There are 4 nested groupings, the coarsest first. Each group lies inside one group of the grouping before and may be the whole of it. The rows also spread widely along 14 directions, which tell nothing about the answers.
In the rows, 128 means zero.
Known rows, each followed by its group in each grouping:
107,124,144,127,130,134,134,120,134,139,143,122,134,138,141,104,106,136,123,120,138,134,104,141,115,159,117,132,126,152,121,117,117 | Z114 Z532 Z804 bop
134,100,144,127,88,106,134,126,138,144,152,110,127,100,111,140,131,125,130,112,127,128,127,126,141,146,135,145,133,123,132,101,106 | Z114 Z37 Z421 tebo
134,134,132,144,117,121,128,146,126,126,145,127,120,95,139,138,132,129,142,131,143,121,130,111,130,112,143,130,136,121,141,126,138 | Z114 Z532 Z910 Kuzev
126,125,91,124,142,147,108,140,117,123,166,96,139,113,136,148,128,134,78,143,140,156,149,140,162,127,109,142,140,144,99,127,154 | Z114 Z532 Z366 Bokes
141,105,102,145,100,134,124,135,119,95,121,111,156,128,100,135,156,141,109,164,137,93,139,128,113,88,109,131,123,173,121,142,137 | Z841 Z732 Z939 mig
159,142,134,119,126,125,136,105,135,135,131,122,134,127,131,127,107,132,112,124,147,128,163,146,133,176,133,144,133,122,141,132,132 | Z841 Z732 Z939 gituv
128,146,114,143,114,115,153,136,108,131,134,148,145,99,133,134,118,155,131,145,171,126,139,117,145,119,122,140,134,146,135,113,135 | Z258 Z376 Z479 nodu
123,121,158,131,119,105,136,166,143,143,152,131,116,118,168,103,120,135,113,163,123,119,139,120,133,136,139,130,143,140,108,115,128 | Z841 Z987 Z683 firi
137,121,144,138,113,123,88,161,123,117,137,103,84,120,137,154,147,117,88,110,106,113,138,122,139,101,129,111,135,112,106,152,149 | Z114 Z532 Z366 mukun
137,142,126,144,120,125,119,114,132,118,119,116,133,135,121,141,126,140,143,98,156,134,121,127,121,133,122,124,119,130,156,135,137 | Z258 Z863 Z25 vebad
147,104,144,109,105,116,116,133,141,127,139,103,136,145,121,138,127,123,104,136,120,133,140,136,123,140,113,136,137,131,132,130,124 | Z841 Z987 Z683 kolel
84,120,115,127,104,141,111,135,109,137,135,121,127,130,121,150,129,150,103,103,132,144,101,133,149,114,114,128,128,145,115,126,134 | Z258 Z376 Z283 leke
158,137,128,143,139,148,111,130,152,135,134,108,118,115,115,102,121,119,130,140,95,136,146,125,130,142,173,134,122,106,138,145,159 | Z114 Z532 Z910 pega
120,115,122,140,139,134,136,146,145,135,155,108,147,118,138,86,107,123,130,139,140,117,129,134,109,158,132,135,128,153,122,130,135 | Z258 Z863 Z25 lagub
148,127,104,118,116,149,161,152,130,126,116,140,179,117,111,95,93,145,121,190,136,111,158,126,120,117,130,143,126,149,132,155,153 | Z258 Z863 Z653 Duv
152,117,133,124,126,110,128,153,110,133,144,114,124,101,112,115,129,115,116,148,108,156,127,107,142,120,133,149,131,126,113,117,131 | Z258 Z783 Z145 vis
134,144,132,132,141,160,112,74,140,109,127,121,111,120,144,122,163,129,130,102,131,112,115,132,102,135,156,132,137,143,122,131,131 | Z841 Z987 Z390 zesa
151,143,127,163,149,107,103,145,149,111,151,101,119,131,157,139,142,133,142,136,155,135,144,112,125,123,137,120,141,127,153,122,156 | Z258 Z376 Z283 leke
149,137,161,123,115,110,115,139,119,120,112,130,106,145,127,138,124,132,114,131,118,136,119,118,123,114,116,125,129,118,135,136,128 | Z114 Z532 Z910 pega
102,136,127,139,131,122,87,130,100,133,149,108,111,143,105,154,121,120,83,82,128,123,120,156,123,146,115,143,118,123,136,142,135 | Z841 Z732 Z939 gituv
134,118,146,142,114,87,127,132,138,132,153,119,143,132,124,129,131,148,144,152,140,150,114,115,134,131,122,145,131,148,146,84,113 | Z258 Z783 Z145 vis
139,120,127,154,109,120,119,118,139,120,121,114,142,146,82,107,126,137,110,135,116,93,138,142,110,143,122,136,107,156,136,134,129 | Z258 Z863 Z25 lagub
133,139,136,104,130,139,104,118,140,134,139,118,123,140,136,147,106,131,103,107,129,141,141,143,134,154,135,136,141,106,143,141,142 | Z258 Z863 Z25 lagub
129,146,133,134,120,128,136,111,123,135,128,136,126,123,130,120,124,141,115,119,141,119,136,137,128,150,130,139,124,141,125,126,129 | Z841 Z987 Z390 zesa
127,130,188,119,107,88,144,87,150,145,135,152,130,147,131,109,121,150,135,146,122,118,109,137,107,170,139,158,134,145,151,78,81 | Z841 Z987 Z683 firi
125,118,109,138,111,124,133,126,127,127,140,116,162,122,101,130,119,138,132,132,151,126,126,133,123,134,115,144,120,150,146,121,128 | Z258 Z863 Z25 lagub
150,144,115,113,145,136,111,156,110,120,151,122,115,83,150,162,132,111,128,132,140,150,144,102,138,94,153,141,159,85,147,142,164 | Z258 Z376 Z283 leke
182,143,155,117,108,124,174,103,142,137,100,155,137,94,124,89,131,141,175,171,113,152,129,91,129,124,173,148,129,120,144,109,121 | Z841 Z987 Z390 zesa
136,117,165,83,119,117,123,145,114,130,139,130,116,124,147,150,101,100,120,102,142,120,120,128,96,138,118,135,157,96,151,149,121 | Z258 Z376 Z479 nodu
137,133,132,137,123,120,113,123,130,118,140,119,123,121,120,140,133,133,111,124,131,108,141,131,123,131,137,140,133,130,135,130,134 | Z258 Z863 Z653 Duv
155,115,130,120,99,125,146,138,128,118,119,126,150,122,119,124,125,126,130,148,143,106,144,124,106,119,117,130,129,141,139,146,133 | Z841 Z987 Z390 zesa
123,112,130,130,113,138,116,96,149,128,133,116,151,151,90,117,128,140,122,135,112,112,117,146,106,147,137,146,123,149,151,122,123 | Z258 Z376 Z283 leke
161,152,123,130,129,124,128,142,107,123,125,117,106,94,152,150,133,116,122,101,155,150,152,111,147,123,127,124,138,105,123,143,150 | Z841 Z987 Z683 kolel
164,136,166,126,117,94,119,116,122,119,124,137,112,132,105,132,132,111,106,134,111,88,148,133,97,139,134,152,130,113,153,132,118 | Z841 Z987 Z683 firi
144,115,163,117,131,126,130,116,151,134,118,103,124,163,147,89,116,130,130,125,119,161,105,131,110,169,121,121,126,146,117,128,114 | Z841 Z732 Z939 mig

New rows. What belongs after each?
94,119,107,123,103,157,134,124,101,124,119,135,145,123,114,128,124,144,95,114,146,99,114,143,120,117,105,129,126,169,103,147,131 | Z258 Z376 Z479 nodu
116,115,136,147,90,123,127,135,146,140,121,127,145,142,88,105,117,158,123,149,100,114,122,130,131,127,142,134,108,149,134,126,128 | Z258 Z863 Z653 Duv
151,151,134,131,151,110,113,83,118,106,143,123,134,134,106,142,131,123,113,117,147,112,135,144,97,156,121,165,133,133,159,116,117 | Z258 Z863 Z653 Duv
119,126,132,118,131,136,102,102,123,103,140,120,139,147,122,148,151,130,127,123,138,127,95,133,89,109,118,143,137,146,150,125,122 | Z841 Z987 Z390 zesa
142,148,139,162,145,114,93,143,145,127,141,105,97,148,141,112,142,141,94,141,104,138,148,128,148,137,142,123,122,137,110,126,156 | Z841 Z987 Z390 zesa
169,154,153,144,129,81,140,116,150,144,140,129,148,141,120,123,88,140,159,133,159,147,152,130,124,182,133,150,122,111,191,105,128 | Z258 Z783 Z145 vis
147,127,150,137,103,108,130,157,121,139,122,122,85,105,144,120,131,133,88,123,113,122,155,114,168,133,134,115,136,127,81,133,137 | Z258 Z376 Z479 nodu
144,127,128,165,130,104,135,149,142,140,159,106,129,98,139,109,124,127,146,138,147,129,148,120,136,153,150,136,125,132,138,114,138 | Z841 Z732 Z939 gituv
132,137,115,119,132,169,115,94,107,90,105,138,141,128,108,128,149,126,121,124,132,91,104,128,77,89,131,139,130,151,135,159,139 | Z258 Z783 Z145 vis
159,106,154,139,104,100,125,137,144,117,126,110,129,145,116,109,131,128,112,147,119,96,144,129,109,139,117,126,126,151,123,131,122 | Z258 Z783 Z145 vis
167,148,124,95,137,155,151,112,118,128,100,142,146,125,118,96,103,122,105,156,117,134,152,134,114,144,132,149,128,126,125,157,145 | Z841 Z987 Z683 firi
146,125,127,121,124,118,136,132,142,137,143,125,161,132,110,119,105,138,138,168,130,148,138,126,126,141,137,153,133,127,165,115,136 | Z258 Z376 Z283 leke
159,133,119,127,135,130,132,149,125,116,130,110,128,90,152,133,142,124,170,134,148,182,112,80,141,90,142,123,141,117,134,123,146 | Z258 Z863 Z25 lagub
123,120,159,128,116,117,120,154,143,133,138,115,113,143,162,124,115,139,123,129,131,140,116,122,132,130,119,111,135,133,120,126,129 | Z114 Z532 Z804 bop
136,129,132,122,154,110,141,147,112,131,152,120,148,135,134,102,98,120,107,158,147,140,133,140,109,161,102,155,132,148,130,124,125 | Z841 Z732 Z939 mig
151,93,124,123,88,127,139,144,156,148,140,95,151,130,105,114,99,134,98,149,115,130,170,146,158,167,117,129,121,138,113,133,136 | Z114 Z532 Z804 bop
107,114,110,125,109,118,115,143,102,128,154,117,146,117,108,162,137,131,112,129,141,146,112,128,135,104,106,150,130,140,136,114,126 | Z841 Z987 Z683 firi
187,132,107,132,133,107,138,141,146,127,147,107,166,117,119,132,110,136,139,180,154,166,177,116,154,141,130,147,138,122,162,115,156 | Z258 Z376 Z479 nodu
146,129,127,143,133,120,122,136,114,122,139,111,119,105,116,123,138,116,132,127,127,142,119,113,126,121,129,138,125,129,129,124,132 | Z114 Z532 Z910 Kuzev
125,119,151,141,114,135,133,99,143,109,114,124,133,127,128,110,141,127,175,97,146,94,85,118,65,126,140,121,124,150,151,135,109 | Z258 Z863 Z653 Duv
134,128,167,138,115,87,121,141,135,130,133,109,102,142,159,134,123,135,129,96,151,143,117,119,133,150,106,111,133,133,124,114,114 | Z258 Z863 Z25 lagub
129,128,149,143,132,116,124,128,131,131,149,122,122,110,132,116,131,115,156,118,135,116,109,120,94,137,156,143,130,122,157,122,121 | Z841 Z732 Z939 gituv
143,121,143,125,121,103,142,115,142,120,154,133,155,123,133,123,140,142,142,177,144,127,126,121,112,128,131,157,143,154,150,89,110 | Z841 Z987 Z390 zesa
151,149,134,153,158,132,97,135,143,103,136,101,103,120,179,134,155,124,163,107,153,154,112,96,116,104,151,106,142,121,139,134,159 | Z258 Z783 Z145 vis
141,122,135,145,104,103,132,164,120,133,133,121,121,115,118,120,130,143,112,163,114,144,134,109,158,109,121,130,123,141,110,115,133 | Z114 Z532 Z910 Kuzev
158,143,150,134,130,105,116,123,133,116,122,118,119,152,139,131,134,135,127,130,138,145,129,122,118,133,116,127,128,132,142,126,133 | Z841 Z987 Z390 zesa
148,118,134,123,137,142,122,139,129,107,139,109,112,114,152,112,141,115,91,149,120,104,145,126,119,121,125,125,145,148,86,142,138 | Z114 Z532 Z804 bop
133,125,141,122,113,125,119,124,124,126,131,112,116,134,138,142,124,133,101,106,138,134,129,138,136,142,103,122,131,137,112,132,125 | Z114 Z532 Z366 mukun
140,120,108,122,131,162,134,112,128,124,123,107,146,117,122,109,131,127,132,128,131,150,119,128,122,135,136,136,126,145,119,140,137 | Z841 Z732 Z939 mig
137,152,126,141,128,123,142,109,112,112,118,150,135,102,127,122,153,158,148,160,138,146,103,94,135,86,141,148,131,153,131,95,123 | Z258 Z863 Z25 lagub
139,122,129,154,125,110,135,141,114,121,111,92,124,143,133,103,135,126,128,101,152,161,106,119,124,140,80,109,107,169,98,128,124 | Z841 Z987 Z683 kolel
184,120,143,141,131,109,147,142,134,125,134,105,111,76,132,94,136,95,153,128,125,127,146,97,119,144,153,134,133,116,120,127,129 | Z258 Z863 Z25 lagub
131,156,142,126,140,120,118,131,116,126,150,147,125,108,137,152,116,127,138,135,143,127,121,121,112,112,145,152,141,100,171,125,137 | Z114 Z532 Z366 mukun
144,134,132,99,104,136,143,134,119,129,124,140,128,105,144,146,116,140,103,138,142,126,149,124,148,117,126,137,148,120,118,134,134 | Z114 Z37 Z421 tebo
144,120,114,137,112,132,125,122,135,118,131,110,147,132,103,129,125,134,107,135,137,104,148,143,118,135,116,139,123,146,133,136,136 | Z114 Z37 Z421 tebo
124,146,120,136,131,147,128,127,127,132,134,131,133,115,134,124,114,140,124,129,138,130,129,132,130,129,137,134,126,130,133,137,146 | Z114 Z532 Z366 mukun
139,124,111,113,91,131,161,109,123,147,120,119,152,113,123,141,98,144,119,95,175,143,155,143,158,177,100,130,129,137,125,129,126 | Z258 Z376 Z283 leke
135,132,113,128,116,139,126,129,120,126,131,114,114,111,148,141,127,137,81,106,152,116,163,139,158,147,116,118,141,142,91,143,147 | Z258 Z376 Z479 nodu
145,125,126,138,127,118,146,125,125,116,134,117,142,113,131,113,135,133,138,142,152,134,119,116,118,125,114,140,130,157,123,108,119 | Z114 Z37 Z421 tebo
152,91,143,125,92,113,117,141,145,124,130,96,130,135,114,128,149,136,117,156,103,146,128,115,143,115,129,127,130,143,117,119,122 | Z841 Z732 Z939 gituv
141,114,127,123,126,131,105,130,133,106,156,107,138,120,126,156,135,110,125,130,143,106,132,134,97,116,124,139,144,122,156,140,136 | Z114 Z532 Z366 mukun
151,108,123,110,117,136,125,124,129,112,128,91,123,119,152,146,144,120,119,102,155,147,132,120,134,133,105,114,148,139,107,136,132 | Z258 Z376 Z283 leke
123,139,128,94,148,130,144,124,111,129,154,153,169,126,126,116,106,134,112,188,138,138,120,136,102,128,121,181,146,145,150,109,120 | Z841 Z987 Z683 kolel
148,121,141,160,110,95,121,137,136,116,131,108,132,144,112,129,133,139,131,140,137,123,128,122,123,125,107,124,115,148,141,115,127 | Z114 Z532 Z804 bop
145,126,145,138,107,106,127,139,129,124,129,125,111,119,137,130,139,143,106,142,129,116,145,117,147,123,129,125,139,141,111,118,130 | Z258 Z376 Z479 nodu
141,126,130,140,119,130,128,112,142,121,136,125,152,129,105,123,123,135,140,148,130,113,128,132,107,129,138,144,123,136,161,121,130 | Z114 Z532 Z804 bop
76,101,110,118,89,169,111,140,138,116,137,135,159,132,133,147,150,158,122,158,127,101,97,128,109,62,136,125,141,162,131,139,140 | Z841 Z987 Z683 firi
146,111,124,133,125,149,135,136,146,118,131,111,142,124,126,84,127,113,109,151,121,77,153,141,88,145,135,129,126,157,112,161,144 | Z841 Z987 Z390 zesa
126,129,124,128,86,115,124,156,135,160,144,127,139,121,96,149,84,145,95,128,122,122,174,146,168,153,138,143,122,100,152,141,150 | Z258 Z863 Z25 vebad
118,140,146,100,124,147,130,91,127,128,115,142,131,151,141,121,116,140,101,115,135,119,117,151,106,154,118,138,135,145,124,136,118 | Z841 Z987 Z683 firi
140,137,152,109,116,106,140,151,121,126,131,146,135,132,152,136,115,141,128,159,147,136,129,115,120,112,116,136,143,129,145,125,129 | Z841 Z987 Z390 zesa
165,153,119,140,139,119,144,113,137,141,147,134,146,96,119,108,115,144,134,167,132,148,162,120,154,152,163,163,131,125,144,101,143 | Z258 Z783 Z145 vis
122,109,134,120,120,145,129,104,139,130,153,115,123,100,134,113,148,130,117,135,115,129,114,128,133,141,146,144,143,151,99,104,112 | Z114 Z532 Z910 Kuzev
158,147,149,125,122,127,94,83,141,89,122,111,93,129,167,187,159,123,131,58,176,93,139,129,101,131,129,108,155,110,153,145,130 | Z258 Z863 Z25 lagub
134,133,167,125,115,100,140,118,131,131,136,138,106,107,157,124,139,143,136,130,136,138,112,106,139,132,139,136,146,136,118,90,103 | Z258 Z863 Z25 lagub
142,150,152,148,132,110,128,97,146,118,131,133,133,136,141,129,128,126,169,108,167,102,120,130,75,150,139,135,129,127,185,123,121 | Z841 Z987 Z683 firi
100,125,140,115,113,137,119,125,130,148,155,132,118,115,143,133,123,144,92,129,119,121,131,143,147,144,151,146,144,131,113,119,125 | Z841 Z732 Z939 gituv
164,144,110,140,122,140,115,136,115,112,103,113,112,120,119,133,135,131,96,120,129,125,161,121,148,115,125,115,125,128,109,163,165 | Z258 Z376 Z479 nodu
152,120,120,115,143,120,129,139,110,107,131,108,156,133,110,120,125,120,132,152,139,166,108,113,107,112,99,148,130,146,136,127,128 | Z258 Z863 Z653 Duv
133,111,143,107,121,123,115,134,127,125,148,107,122,137,136,133,129,116,90,122,126,125,135,142,119,147,109,135,140,138,111,135,125 | Z841 Z987 Z390 zesa
132,109,164,109,90,98,142,141,156,162,147,130,135,135,136,122,92,149,113,149,124,136,149,135,154,170,134,137,142,125,134,106,116 | Z258 Z376 Z479 nodu
114,130,116,121,133,154,133,134,124,131,135,123,153,127,135,120,105,132,147,127,153,152,100,129,110,126,120,132,127,137,145,139,139 | Z114 Z532 Z910 pega
167,147,138,139,140,93,150,142,143,143,151,128,147,114,129,109,96,135,149,168,145,157,152,116,137,155,139,158,130,115,164,99,134 | Z114 Z37 Z421 tebo
136,115,111,135,117,135,114,108,150,122,146,109,158,129,94,129,135,142,124,150,121,127,135,135,129,132,141,151,127,145,148,114,133 | Z258 Z863 Z25 lagub
120,169,161,146,128,113,127,104,98,110,109,182,112,123,101,115,139,148,117,147,110,68,106,121,85,95,152,160,123,140,148,123,115 | Z258 Z863 Z653 Duv
135,134,166,132,130,81,127,117,121,125,144,126,109,136,152,134,135,139,120,121,152,143,112,120,130,150,107,138,143,147,125,87,101 | Z258 Z376 Z479 nodu
123,137,110,116,117,176,130,101,137,107,117,135,149,112,147,147,141,148,157,122,162,124,105,117,108,88,145,127,143,136,149,139,142 | Z114 Z37 Z421 tebo
122,129,143,133,102,117,148,113,126,140,128,138,123,116,130,118,118,143,110,116,143,97,140,139,131,161,126,135,132,147,118,118,115 | Z258 Z376 Z283 leke
142,128,154,115,138,127,115,111,152,140,148,117,115,127,136,114,123,122,127,128,107,143,127,128,124,161,162,145,145,112,141,115,128 | Z258 Z376 Z283 leke
170,138,123,128,137,115,155,137,107,112,121,115,125,89,157,121,131,117,146,119,174,154,132,97,131,126,109,125,139,136,112,126,130 | Z258 Z863 Z25 lagub
127,142,130,131,122,128,132,126,100,138,133,127,111,98,126,136,119,124,111,95,138,138,124,128,141,139,121,138,124,121,114,130,130 | Z114 Z532 Z366 Bokes
149,123,138,145,129,118,127,136,134,114,129,111,125,116,140,113,150,119,149,138,133,131,117,106,107,113,135,126,130,141,130,124,132 | Z841 Z987 Z683 firi
138,116,152,128,82,102,120,165,133,149,141,124,101,101,133,153,120,131,116,118,118,123,151,113,162,124,150,122,141,97,131,130,138 | Z258 Z376 Z479 nodu
112,139,138,127,103,121,94,151,114,138,121,137,125,157,96,150,109,150,100,128,102,140,116,130,140,100,129,134,116,113,150,143,149 | Z258 Z783 Z145 vis
154,125,119,116,103,138,160,128,105,129,102,132,142,90,100,111,120,127,138,128,128,142,124,107,132,116,131,140,120,130,118,140,129 | Z258 Z863 Z653 Duv
103,145,127,118,134,167,118,97,149,133,152,142,142,119,146,131,125,140,145,124,140,114,115,139,101,133,173,147,144,124,162,130,141 | Z841 Z987 Z390 zesa
129,135,116,162,133,124,133,143,123,127,146,113,125,101,144,118,130,127,131,119,158,112,140,127,124,140,135,128,126,143,124,133,141 | Z841 Z732 Z939 mig
160,117,145,139,94,114,127,122,129,133,105,103,114,131,97,123,131,131,126,109,107,158,123,117,151,135,119,120,107,127,118,124,124 | Z114 Z532 Z804 bop
133,122,134,144,119,113,119,111,148,134,156,106,133,128,124,135,130,141,130,125,139,142,129,135,139,158,128,140,129,141,141,99,119 | Z114 Z532 Z910 Kuzev
127,135,141,154,160,101,95,133,134,116,157,109,132,161,121,112,133,120,118,147,123,124,115,138,87,140,121,149,122,147,153,116,131 | Z841 Z987 Z683 firi
151,146,123,154,128,111,135,144,121,126,129,122,130,107,121,123,114,125,139,119,153,122,146,119,125,136,130,133,119,121,149,139,145 | Z258 Z863 Z25 vebad
156,125,119,122,97,147,138,118,114,116,95,128,139,122,95,126,124,132,106,135,124,107,144,132,123,117,115,129,118,139,121,157,137 | Z114 Z532 Z910 pega
126,131,113,162,109,119,122,134,131,125,135,112,146,135,112,139,119,148,121,123,157,116,140,141,132,134,106,123,111,150,142,132,141 | Z114 Z532 Z366 mukun
137,142,109,139,114,143,122,106,128,118,123,120,144,125,120,156,128,149,138,114,158,144,128,127,139,117,122,127,122,130,151,128,144 | Z114 Z532 Z804 bop
123,104,135,120,130,124,105,145,110,119,141,90,117,136,116,129,123,99,100,86,127,125,110,137,99,143,99,129,127,135,113,152,124 | Z258 Z863 Z653 Duv
159,127,149,118,132,122,135,120,143,122,132,114,130,134,150,117,121,131,129,144,137,150,131,121,127,145,120,130,139,136,125,117,124 | Z114 Z532 Z804 bop
